The rows of a group lie close to one hidden flat surface of 10 dimensions, which passes through zero. Surfaces can cross.
Some rows, each with its group after it:
[-53  34  -5  12  10  56 -44  -2 -20  10 -11 -42  15 -28]
mogop
[  0  15 -10   0   2  47 -26 -15 -21  10 -11 -10  15 -13]
nilif
[ -2 -35 -17 -43  27 -20 -30 -11  -5 -16 -47 -53  -4 -18]
koleb
[  7 -31   3 -17  12  18  -1 -34 -29 -18 -27  -6  44 -46]
koleb
[ 57 -16  14 -16   2 -13 -39 -46 -25  -7 -28   4  15 -10]
putuk
[ 16 -16  34   7   6 -20 -16  -2  14 -17 -27  10  -1   6]
Vasiz
[ 76  28 -10 -11  31  -1 -13   9   2   4   9 -10  28  -6]
putuk
[-12  53  20 -18  25 -24 -19  27  41 -24  15  35 -18   1]
nilif
[-21  12  -8  19 -20  35  -5  -2 -18   7   6 -34  15  -1]
putuk
[-29  49 -27   2  14  17  22 -19 -15  -6   5 -20  45 -63]
koleb
[-24 -41  57   0 -25  11  15  33  19 -31  -4 -32 -23  40]
Vasiz
[  6   9   3   0   1  35  21 -16 -14  -8  -3  -1  21 -18]
putuk
[  0  -4 -13   6  18  42  13 -10  -9  14 -16   3  25 -11]
nilif
[ -2  -9  13  20  12 -17 -10   5  16  -8  34  20  31   2]
Vasiz
[ 15 -18  48 -44   9   7  21  -9 -16  -7  24  -5  13 -15]
mogop
[  1  15  34  -7 -11 -11 -20 -35  -4 -52  16  -7  21 -14]
mogop
[ 10  19  -8 -19 -23 -44 -15 -45  -9 -33   8  -8  22 -15]
mogop
[ -4  24  68  -9 -25  -6 -26  -1   7 -31   4   3 -27  18]
putuk
[-83  28 -11  13   7 -15 -20   0  17  33  31  25 -14  20]
nilif
[-33   4 -68  19 -43 -11  39 -48  -8  18 -39 -13  34   6]
nilif
[-28 -26   7 -10 -22  -4 -44 -18  -9  -5   8 -27  -9  33]
nilif
[-20 -21  10 -51  23   3  -4  -2  -9  30  23  41 -11  -1]
Vasiz
[-10  -9  -6   0  -2  -3  14 -10  -5   3  18  14  21 -14]
Vasiz
[  2 -26  -8   1  -7   2 -18 -10 -11 -18  -7 -18  11 -13]
Vasiz
[-32   8   9 -11   4  -1  -2  10   5 -25  31 -10 -21  -5]
koleb
[ 33  14 -38   7 -14   3   5  30  -2  11  27  -9 -12  -2]
mogop
[ -7  35 -21 -15 -60 -29 -36 -51  -7  16 -43 -22  12  46]
putuk
[-90 -36  11   9   7  45  18  16  22 -33   6 -16  27  12]
nilif
[ 71  12   1  -2  34  20  12   6   6 -10 -15  16 -17  -1]
putuk
[ -4 -15   6  19   3  19 -31   6  -5 -13  10   7 -10  -8]
mogop
[ 15 -29 -45  36  -1  -1 -55  23 -16 -16  21   4 -13 -41]
mogop
[  2 -20  -8 -33 -23 -19  15 -55 -22   1  14 -23 -15  27]
koleb
[ 30  -2  35 -59  16  49  -2  -4 -11 -19  -6 -12   7   3]
Vasiz
[-45  11   6  -8  15 -12 -28  59  37 -19 -26 -55 -29   4]
mogop
[ 19 -13  -4 -37  13  73  39  36   5  31 -36  -3  -6  39]
mogop
[ 17  16 -16  29   4  10 -13   8   1   1   5 -15 -16   3]
koleb
[  0  78   1  -6   9  10  52 -26  16  -4  42  11  49   7]
nilif
[ 28  22   3 -15  28  22   1  18  17  -2 -13  20 -10   6]
putuk
[ 30  16 -20   2 -43 -71 -22 -46 -27   1   2   0  -7 -24]
nilif
[ 11 -14   5   6 -52 -22  60  -1   4 -40 -11 -50  50  -4]
koleb
[  4  -8 -12 -27  -9 -31  24 -21 -11   7  13  13  -5  -6]
Vasiz
[ 27  -8  33 -40  25  14 -37   6 -17  14  60 -12  -6  11]
Vasiz
[ -7  38 -23  36  -2  -7  -9  -3  -1  29   4  12 -11  -4]
putuk
[ 19  12   4  -3  16  -3   7 -11  -4   8   3  26   4 -15]
putuk
[-26 -40   8  -4  -1  46 -30  28 -19  10 -29 -16 -29 -10]
nilif
[  5  -7  47 -10  32  33 -38  19   1  13 -14   9 -16  11]
Vasiz
[ -6  -2 -21 -27  -4  18  11   9 -13  -2  18 -18 -19 -11]
Vasiz
[  5  -7 -16  42 -15   1  -2  -3 -12 -29  15 -17  12 -33]
mogop
[ 22  -4   8  -9  -2   6  15  -7  -1  -8 -16  -5  22  -5]
koleb
[ -5 -15   1  -8 -16 -22  12 -26  -3  -8  -2  20  13  -3]
koleb
[-21 -22  14  58  14 -50 -11  29  23 -34   5  -4 -16 -29]
mogop
[ -6  26   3 -31  -5  28  30 -20 -18  -5  23 -37  13  -3]
koleb
[-36 -39  17  33 -39  29   3   9  -1   3 -20  51  35  -3]
koleb
[  3 -28  26  -7  -9  32 -13   9 -11 -17  -1 -32  -9  14]
putuk
[ 21  -6 -19 -16  -9 -14 -40 -23 -13 -35 -59   7   7 -42]
nilif

New rows, each followed by its group:
[  5 -32  12  -8   9  17  42  58   9   5   5 -38 -13  -2]
mogop
[ 55 -48 -20   3  14 -34  17   1   7 -29 -24  31  16 -35]
mogop
[ -4 -22 -20 -35 -12   8   1 -16 -12 -14 -30 -16  -5  -3]
Vasiz
[ 19  -5 -21  -8  21   2  17  55  18  27  -6  -3 -22   4]
mogop
[ -4  20 -18 -55  -9   6  52  25  36 -27  15  18   9  23]
Vasiz
[-49 -50  -4  -7 -31 -17 -28  -9   7  14 -20 -22  -4  59]
Vasiz
[  0 -18 -11 -32   5  10  15  12 -37  -1  29 -15 -46 -51]
Vasiz
[ 28 -41  20   8 -10  32   1  15  -2 -22  28  23 -18  26]
mogop
[ 10  -5  22  -8  10   4 -29  33  18 -16 -21 -16 -41  23]
Vasiz
[-25 -28  -8 -15   5  -1   9 -11 -13   8  32  24  20 -23]
Vasiz
[ -4   9 -29 -16   7  23  71  16  16  -7  11  -5  28  -2]
putuk
[-13  -1  11 -13  -6  20  20  -4   3  -3  34   1  41  14]
Vasiz
[-25  -2 -21  14 -16 -17   1 -40 -19   1 -19 -17  28 -24]
mogop
[-22 -48 -23  52 -22  11  11 -14 -39  27  11 -30 -20  -9]
putuk
[ 23 -44  27  36   6 -28 -46 -17 -14 -29 -27  20 -41 -19]
putuk
[-43 -42   0 -34  10  23 -27  16 -17  26   4  -2 -38   5]
Vasiz
[-19  29 -19  21 -20  -8   8  -8  20  27  37   3  48  50]
Vasiz
[  3  -3  -9 -20  15  33  33  34  10   4  22 -25  16  10]
putuk
[  3   0   3  -7   4  -8 -10   5   3   6  17   1  -1  12]
Vasiz
[-23  14  10  -3 -25  13 -18 -22 -25 -16  15 -22  10 -17]
nilif
[-51 -19  42 -12   1   5 -43   7 -22 -20  18  11 -18 -51]
nilif
[ -5  26  -4   2 -12  30  18  -8   4  12 -33  -7   6  17]
Vasiz
[-25 -14 -16  -6 -18 -21  71  33  17  18  50 -25 -12  34]
putuk
[ -1   0   9 -26 -14   4   5 -26 -19  22  11 -11  17  12]
putuk
[ -9 -11  17  16  33 -40   7  21  32  19  52  29 -12  30]
nilif
[ -7 -24  16 -37  -7 -27  -3   4  16 -16  -4   3   1  17]
putuk
[-38   7  -3  30  -6  25  12  -8   8 -10 -42 -28  18   2]
mogop
[ 16  35  -9 -27 -17   2   2 -28   2  21 -31   4  -9  42]
putuk
[-18   8   9  64 -18  22  27   5  -3 -11   3 -12  26 -23]
Vasiz
[ -6  24 -27  -1 -10 -33 -17 -10  -1  24  13  11 -13  12]
mogop
[  2 -69 -16  33  23  42 -51   3 -24 -25 -42 -21   3 -41]
putuk
[ -2   7   5 -18   9  -7  13 -21 -15 -26  36 -27   2 -29]
koleb
[-25  -7 -20  -1  -4  37   0  15 -17   5  44 -24   4  -8]
Vasiz
[-20  28 -36  29 -28   7 -15 -10   6 -20 -22 -30  10   9]
mogop
[-18 -31  26 -19  11  -6   4 -27   4  -8 -38  16  11   7]
mogop
[ -9 -16  30  46  -8 -11 -24 -31 -30  40   7 -10   7   1]
Vasiz
[ 48 -42  29 -18  19 -52  31 -23   3  46  64  14  -4  66]
nilif
[ 23 -60  16 -31  22  -1  22  23  16 -29 -44  -1   5  -7]
mogop
[-26  14  20  16   0 -30  19  16   6  15  49  23 -23  -5]
putuk
[ 27 -86  13 -11  10  -9 -22  16  -3 -12 -29  -7 -23  12]
nilif
[ -7 -37  75   0  -5  11  33   8  -1 -26  28   3  17  -4]
Vasiz
[ 49 -32 -14  38  11 -26 -18 -24 -15  -4 -15  16   8 -25]
koleb
[  4 -11  -1 -12 -13 -53  17  -6  21 -19  -5  14   0  16]
Vasiz
[ 38 -11  24  14  28  -4  -1   4 -33  46  33  31 -16 -45]
nilif
[-78  -1   6   6 -50   3  17  20  24  11   0  43   5  37]
koleb
[ 51  48  -3 -42   3 -26  -1 -25  29 -23 -20  39   6  32]
mogop
[ 32 -10 -14  -2 -24  43   4 -35 -31   3  17  17  21   4]
mogop
[-35   1   3  50 -30   6  16 -18  -2  22  20  -8  46  24]
Vasiz
[ -7 -15  37 -18  41  26  -7  40  26 -28  -5  22  -6 -14]
nilif
[  6  16   7   8  -9 -33  36 -31  -2 -15   7  32   9 -22]
putuk
[ -7   4   6  28 -21   8 -45  14  -5 -13  -4 -39  -3   4]
putuk
[ 30 -19 -12  17  31 -96 -47 -33 -26  35  17  42 -32 -51]
Vasiz
[  4  11 -17   5  18 -97 -14  23  34   0  34  28  13 -18]
putuk
[ 35  32  23   1  19  70  -9  48  31 -29 -31  26  19   2]
koleb
[-11  12 -11  -8  16  42 -25   5 -17  30  -7  -3  -9  -1]
Vasiz
[ 34  55  13 -27  10   2   8  -7  31  12 -79  29 -14  39]
Vasiz
[ -8 -77 -27   2   8   5  43 -39 -25 -12 -24  10  14 -37]
putuk
[ 53  -6 -32  18  30  -4  -5  -7  -4  10 -19  11  -3 -15]
putuk
[ 29  -3  13 -30   5 -60  23  28  10 -20  22   9 -69 -16]
Vasiz
[-67  -8   2  21  16 -18  21  18  34 -52  -1  26  19 -38]
nilif
[ 11   3  43 -20  -4  -8  41 -29  -5  17  -5  28  19  10]
Vasiz
[-16  14   4 -17  17  10   1   1  -5 -14  11 -19  10 -32]
koleb
[ 15  26  51 -37  19  51  34   2  -2  17  21  22  22  10]
Vasiz
